The rows of a group lie close to one hidden flat surface of 10 dimensions, which passes through zero. Surfaces can cross.
Known rows, each followed by its group:
[ 23 -28 -39  10 -13  -3   8  -9  55  43  15 -20 -12  27]
(2)
[ 10   6  12  -6  28   2  28   2   1 -27  26 -22  13  28]
(4)
[ 30   1  -9 -11  22 -12   2 -16 -35 -22  11 -21 -13 -21]
(1)
[-40 -20  11  18 -13  27 -56  10  28  -1 -21 -19   4  17]
(3)
[ 32  15  10   0 -15 -40  38 -20  13  13  17  -5  19  53]
(3)
[  6   5   6  44 -51  -9 -24  35 -13  -2 -13  -6 -21  48]
(4)
[ 37  21 -45 -22  35 -28 -22  19  33  11 -49 -32  13 -35]
(6)
[-10  -2  10 -21 -11  15  57  15 -36  -7 -22   4 -14  25]
(1)
[  2  -3 -27 -43 -16  -3   2   3 -26   1 -50 -15  -7 -16]
(5)
[-13 -19  29 -17 -16   1 -18  19   4  18 -29  -5 -10  41]
(5)
[ 30 -14 -29 -28 -29 -40  13 -38  10   0  12 -35  13  22]
(5)
[  8  -8 -51   5 -22  -4  39  -2  11  30  25  16  14  -7]
(2)
[ 23  -2  21  23  40 -15 -28  13  35 -11  -9   0  25 -52]
(4)
[ 16  47   8  57  -1  -2 -22 -12  25 -13 -18  -9 -17  18]
(5)
[-15  27 -17  -7   2 -28  12 -40  22  19 -17 -10  47  24]
(6)
[ -2  -9 -38  29 -27  -4   6   2 -16   9 -49  -1  -1 -34]
(0)
[ -5 -28  32  27  -9 -12 -29  17  -5 -24 -11 -21 -26  10]
(3)
[  2 -27 -30  -4 -23  17   9  20  35  16  -6  17 -21 -38]
(1)
[ -6 -11  -9  33 -16 -23   6 -40  20  34  23   4 -11  30]
(0)
[ 19   6 -26  -7  -8   5   3 -36  25  -3  19 -35   9  32]
(6)
[-26  28 -19   6  16   2 -29  -2 -20 -30  59 -25  37  42]
(3)
[ -6 -30 -15  -6  -9   7  31 -38  34  -3  13   3  16 -40]
(6)
[-32 -16 -18 -31   5  48   1  18  -6 -25  31 -25  24  17]
(1)
[ -3 -26 -37  -5 -31   7  39 -15  39   0  12 -16  -4   6]
(4)
[ 39  14 -22 -32 -35  14  49 -14  36   6  37  24   9   0]
(0)
[ -9  10  -2 -12 -31  34  -8  -1   1  27 -28  13  -6  21]
(4)
[ -1 -16 -15  -9   5 -23 -32 -53 -27  -3  13 -10 -17 -39]
(4)
[-17  -3 -37  11 -29 -20 -72  -5 -24  -5  25 -21  19   5]
(1)
[-19  20 -12  42   0  21 -47  31 -35   3 -29  -7  20   9]
(0)
[ 16   3 -16   0  -6 -35 -13 -52 -34   4 -29 -13  -6 -26]
(1)
[-27   3  16  -5 -31  -1  22  26  26   0   7  23 -16  31]
(2)
[ 29   1 -20  14   7  -9 -15   1  12  -8  21   0  -1 -38]
(1)
[-29   3 -31 -21 -34  25  15 -27  -7  13 -42  -6  29   6]
(1)
[-13 -20  10  -5   0   6 -46  30   5  11 -24   9 -11 -24]
(5)
[-28   0  -8  24 -28   2 -30  -8   0   9 -38  -9  13  11]
(4)
[-10   0  -1  -8  -6   2  27 -15  -4 -21  21  16  20 -25]
(2)
[  0  15   9  16   6 -21 -81 -22  -5  47 -42   5 -39   3]
(1)
[-23  14  18   0  10  43 -13  33   6 -11   3  -7  25  35]
(1)
[-43  21 -24 -10 -29  52  11 -26 -34  11 -11  18  31   9]
(6)
[  6 -21  59 -29  29  56 -13  10  25   8 -61 -15  10  10]
(3)
[ -2  11  11  37 -27  -6   7  34   7  17 -24  34 -28   1]
(5)
[-37  -9 -29 -25  11 -15   1 -20  29   9  38  17   1 -33]
(2)
[-27   5   1 -21  14 -51  13 -18  -9  18   8  15 -31   5]
(2)
[-21  17   8 -14  25  49  -3  47 -28 -13   5   6   8  10]
(5)
[ 12  -5  26 -20  13  59  18  41  13 -15 -57 -29   0  19]
(6)
[  9  27  28 -35  -6 -14  -5 -27 -13   2 -33  20  18 -14]
(0)
[ 10  12   0   5 -12 -38  -3 -14   9  15  14 -12 -16  52]
(6)
[ 32   2 -46  -3 -37  16   6 -44 -10  -1 -11 -21 -14 -12]
(6)
[ 16 -34   9 -16 -34  13   9  55  12   4 -17  -4 -26  20]
(5)
[  3 -39  22 -26   7 -17  38   3  13  10 -14  13   2 -24]
(3)
[-22 -15  24  24   9  27  11 -23 -14  20   0  41  45 -35]
(5)
[ 46  38 -13  12   1 -24  14  28 -31  -6  31  17  19   1]
(3)
[  3 -31   0 -21  32  21  -2  -2  21  -1   1   6 -15 -62]
(3)
[ 40 -21  -3  39   7   5   3  18   5 -12  48 -12 -28   2]
(0)
[  3  23  19   5  -2 -17  20   5 -55 -23  -1  17   6  -5]
(2)
[  8 -22  14  -8  34  -4  29  11  -4 -28   8 -10 -10 -29]
(4)
[ 46  28 -24   8   0  13   3  34  -5   3  15  21   1 -28]
(3)
[-36 -30 -12 -10  -5 -49 -23  10  54  -3  -6 -13  -6 -14]
(0)
[ 44  24  30 -15  -7 -42  -3   8 -28 -29 -16   6  -1 -24]
(0)
[ 31   4 -30  -3  30  -4 -29  44 -17  19 -21 -23 -44   3]
(2)
[-46 -20  18 -19 -42   4  24  15 -31  11 -34   2 -16  58]
(1)
[  4  17  28  32 -28  -3 -12 -25 -12  -6 -10  -9  19  45]
(6)
[-27  -1 -21  -6  10 -50  -5 -41  10  23  36  17   6 -11]
(6)
[-19 -14   0 -40  37  36  33  36  -5 -14  29   1 -19   1]
(2)
[ 16  17  -1 -38 -20 -24  30  28  18 -21  21  11   6   8]
(0)
[ 59  -8   6 -15 -30  15 -22 -18   6  10   9   3 -46  -7]
(4)
[ 12  41  11   0 -13 -12 -11 -30 -26  -7 -30 -14  32  29]
(0)
[-20 -15  33  14  35 -33  -1 -16   7   6  21  25 -34 -26]
(5)
[-25  11  42  12  49 -27 -23  15  19   5  28  10  22  25]
(4)
[20 36 30 21 30 -2 -6 30 -4 -7 29  4  1 40]
(1)
[-30   4 -20  14 -40  10   3 -28  -9 -21 -16 -39  16  43]
(3)
[-21  38 -25 -24  13 -14   4  45 -37  -6  13  19 -20   0]
(2)
[-15  11  17  16  -4 -31 -27 -28 -26  24 -37  16   1  -6]
(0)
[ 10  -8  -1  12  -4  -8  11   5 -19 -31  19 -31  -8  22]
(4)
[-33  52  -5  14   6  15  -5  -9   4   8 -13   4   9  36]
(5)
[ 40   0 -43  -3   3  43  26   8 -15 -20   8 -19  26 -30]
(2)
[ 13   0   9 -10  23  16  38 -25  -6 -37 -22 -47  24  16]
(4)
[ 17 -16  31  38 -24  21 -45  -6 -15 -14 -14   1 -15 -16]
(6)
[ 26   8   7 -15  11   7   5 -54  47   5  13 -37  26  43]
(3)
[ 13  22  -4   4  -6  -6 -11   4 -32   2 -23  -7 -10  13]
(6)
[  1  29   5  21 -42   7  -4  26 -12  -3 -34  16  11  18]
(2)
[-45  -9   3 -26  25  15  11   9   6  -2  37  -1  11  24]
(3)
[ 23  -6 -11  44 -37 -58 -12 -22  11  17 -17   3 -11  -8]
(0)
[ 39 -19   7 -11  14   0  -3  37  16 -36  52 -38 -23  24]
(5)

New rows. What belongs after each?
[ 13   1 -35 -13  -9 -45  16 -31   5   1  -8   4 -20 -46]
(2)
[-10  13 -38 -10  -8  10 -21  10 -43   5  20  26  -1 -37]
(4)
[ 45 -33  38  39  -2  13   3   5  25 -13  21  -6  -2  -4]
(5)
[ 13  -2  22  -1  25   1  22 -24   9  -8 -24   4   8 -39]
(1)
[-26   9  -7  -8  14  11  54 -36  35   5  -4   4 -28   6]
(5)
[ 22  20 -13  22  -4   8 -28  -7  -1  -8   4 -10 -12  -2]
(3)
[-33 -19  11   3   4   6  -5 -33  26  29  24  18  35   5]
(5)
[ 35  32  14 -19 -15  -4  11 -44 -11   9  -5  22  16  -3]
(0)
[  8 -22 -40 -15 -19  19 -51  18  -5  12   5 -25 -49   4]
(1)
[-17   5   7 -11  -1  40  35   5   9 -10 -15  -5  35  18]
(6)
[ 16  15  31   7  10   6  24   8   4 -23  21 -18  16  53]
(1)
[ 21 -42  33 -30   4 -28 -19 -12 -46  -2 -23 -15   7 -17]
(5)
[ 49 -15 -26 -10 -37 -13  23 -18   5  -9   0 -28  15   8]
(5)
[-18 -17   8   2 -23 -44 -17 -30  18  44  -7  11 -51  27]
(6)
[-43 -35   1 -29 -14   5  27   3  24   1  -2 -11  55  25]
(3)
[ -8  10  17   1  44 -41  -2  -9 -18 -13   0   9  34 -39]
(6)
[ 31  26 -21 -16  -5  13  36  21  23  24  20  26  18  10]
(3)
[ -3  -9 -14  -5 -11  18 -20  24 -50 -17 -29  -3   0 -38]
(1)
[-33 -41  10   0   0  18 -27  -6  22   1 -26 -16 -20 -13]
(4)
[ 14  21  13 -18  -3  16 -16   6  15   0  19  13  14   5]
(0)
[ 19  25 -15 -12   1   8  18  21  -5  -7  67  23  10   7]
(0)
[ -7   3  15  20   9   4   4  12 -53   2 -36   3 -14   2]
(0)
[-22   7 -40 -54   6  18  20  -4 -51   1 -22   5  29 -34]
(5)
[ 37  40 -18   0   5  46  -1  25   3  10  -6  15  -2  -8]
(3)
[-25  -1  74  -8  16  18  19   3 -28 -15  -9  -1  -2  52]
(2)
[ -2 -33   7  -3 -37   7  50 -11 -19   5  15  21 -52   6]
(6)
[-35 -22  14  29 -11 -21 -48   8   5 -11   8 -12 -10  14]
(3)
[-21 -11  44   9  25 -11  -9 -16 -12  14   4  -3 -20  41]
(0)
[-42 -16  14 -19   8 -31  12   7 -12   3  25   7  46  22]
(3)
[ 11  15 -10 -12  -9 -11  10 -48  22 -29  13 -29  16  11]
(2)
[ -5  21 -31   1 -12 -37 -15  21  16  -2  30  18 -16 -14]
(2)
[  1 -29  50  -9 -26  34  62   7   5  -5 -46   2 -25  29]
(2)
[  0  19   0 -12  38  46 -55   9  -8 -32   5 -32  41 -11]
(0)
[ 14 -25  10 -21   8   1  27 -21  -2  -7 -25  -3 -20 -41]
(0)
[-24  23  -3   7  49 -20  11  -5 -33 -23 -15  -7  54 -31]
(4)
[ 20   1 -27  10  22  21 -22   2  16   2  51 -32  28  32]
(2)
[ 25  31  33  33  12 -34  -8  -6  13   8   5  10  -3  23]
(1)
[-13 -24   3  38 -51   8   0   8  25  44 -26  43  13  -9]
(2)
[-32 -36  -7 -13  23  55   6  45  50  -9   7  -6   3 -21]
(4)
[-23   3   6 -11  19 -26  -3 -11  -6  13   6  11   1   0]
(6)
[ -2 -27 -13   0   2 -35   5  21   6 -14  52   4  25 -19]
(3)
[-33  -1  28 -20   7  -3 -31  20  -9  -9 -68  -5   4 -13]
(0)
[ 15  34   2  16 -32 -22   1 -36  16  36 -29   9  13  44]
(3)
[-14 -41  35  -7   9  10  10   5 -13 -17 -35  -9 -47 -19]
(3)
[ 29   2  -1  25   0  21  -2  51 -39  -4  -2  13   4 -14]
(2)
[ 48   2 -32 -18  34  -5  -9 -33 -19  -4   3 -21 -36 -49]
(1)
[ 48 -16   7   0  19  12  -2  37  21 -31  44 -21  11  -5]
(3)
[ 38 -45  44  31 -36  -9  17  -1  19  10   0   2   0  22]
(5)
[-41  10  -5  -3  13 -29 -23  -3   6  11  28   2  17  27]
(0)
[ 21  -9  27  18  11   7 -53  30  28   0   4  -4   1  -1]
(3)
[ 17   5 -48 -17 -12  16 -18 -19   9  31 -16 -14 -33   1]
(1)
[ 55  10  27  -6   8   4  35  24  13   6  13   7 -31  29]
(3)
[ 13  -9 -13 -24  18  41  39 -20  27 -28  -9 -32  38 -22]
(6)
[ 33  -1   6  40   9   9 -11 -35 -20  17  27   9 -11  -6]
(0)
[  3   2  20 -10   1  18 -18  11  20  13  15  25  -5  -4]
(0)
[ 17   5  17  15  10  -9  40  28  21 -26 -15   4  55 -20]
(6)
[-15  23  -8  24 -27  50 -16  44 -38 -26 -34 -14  -9  26]
(3)
[-22   9  19 -11  23  52 -23  -4  -2   1 -12 -17  19  33]
(0)
[ -4  30 -23  12 -33   1  17 -24 -32  28 -47  11  36  16]
(2)
[ 36  12   5  -7   1  28  -1 -12  25  -1  47   5   9   8]
(0)
[-20 -43  16  -8   7 -37  -8 -14  19   0  12  -4  17 -17]
(3)
[ 24  -8  36   5 -14 -32  38 -31   2 -51  35  -7  -4  -3]
(2)
[ -8  -7   6  23 -38 -18 -38  28  46  26 -15  20  -7   6]
(0)
[-10  -9  19  -6   6  28  -1  -3   2  -3 -25 -13 -18  14]
(3)
[-28  12  25 -32  46   2  18  12  -4   3 -34  -4  23  10]
(6)
[ 16  10  12  36  -4 -51 -42 -33  10  26  -4  19 -47 -17]
(3)
[ -4  20  -1  13 -12 -16   7 -45  22   8 -20 -24  38  45]
(4)
[-40   1  18 -39  10 -16  15 -17 -21  17 -12  -1  -4  41]
(5)
[ 13   5  31 -16   4  -3  28 -31  -6  26 -56  13 -19   0]
(3)
[ 17  19 -41 -15 -10   7  11 -17 -36 -10 -18 -10  33 -29]
(5)
[ -1 -29  16  36  41   6 -24   8 -30  -2  16  -5 -31 -24]
(0)
[  1  37  13 -29  42  -5  19   1 -39  12  20  24  24  12]
(3)
[-18   4   0 -44  -8  11   8 -42 -10  24  30   5 -23  45]
(4)
[ 10  46 -30  49 -13  -2  32   1 -11  -4   4  33   1 -29]
(5)
[ -2 -34 -18  -5  20  -4  58  -9 -27 -15  -7 -19 -26 -22]
(0)
[-11 -15  10  -2 -22 -28 -25 -48 -20  -4 -23 -29   7  20]
(1)
[-24  -2 -23 -12   9  44   7  22 -14 -22  17  -8  -8  -7]
(3)
[  1 -46  31 -21  36  27  20 -29  13  -8   1 -25  -8  -9]
(2)
[-15   3   1  21  15 -29 -34  24  17   3  53  23  17 -13]
(6)
[ 41  12 -27  -5  -2  -6  -1 -25   1  17 -10 -15 -39   3]
(1)
[ -8   2   8 -17  22  36  66 -13 -16 -13 -39   6 -28 -27]
(5)
[ 24  28  18  -1  17  26  -1  14   5  10   4   5 -29  29]
(3)
[-21   1  -5   4   4  41 -22  -2  36  -1  22 -20 -28  38]
(3)
[-32  12  36  11 -26  41  -1  27 -10  18 -46  17  15  51]
(2)
[-24  18  19  32  36  20 -38   4  19  -3  29  11   8  -3]
(5)
[-11 -19  -2   3  10   2 -32  30  12   8  27  17 -28 -23]
(6)
[  9 -23  24  -3  13   7  54  20 -35 -41 -11 -29 -28  16]
(4)
[-21  32  -8 -22 -13  25  20  30   2  14  26  28  19  40]
(0)
[ -9   4 -16   2 -29 -10 -13   9  22  -4 -40 -15  17   7]
(0)
[-21  23  23  -7  -5  44 -19  22  -4  14 -25   3   9  55]
(4)
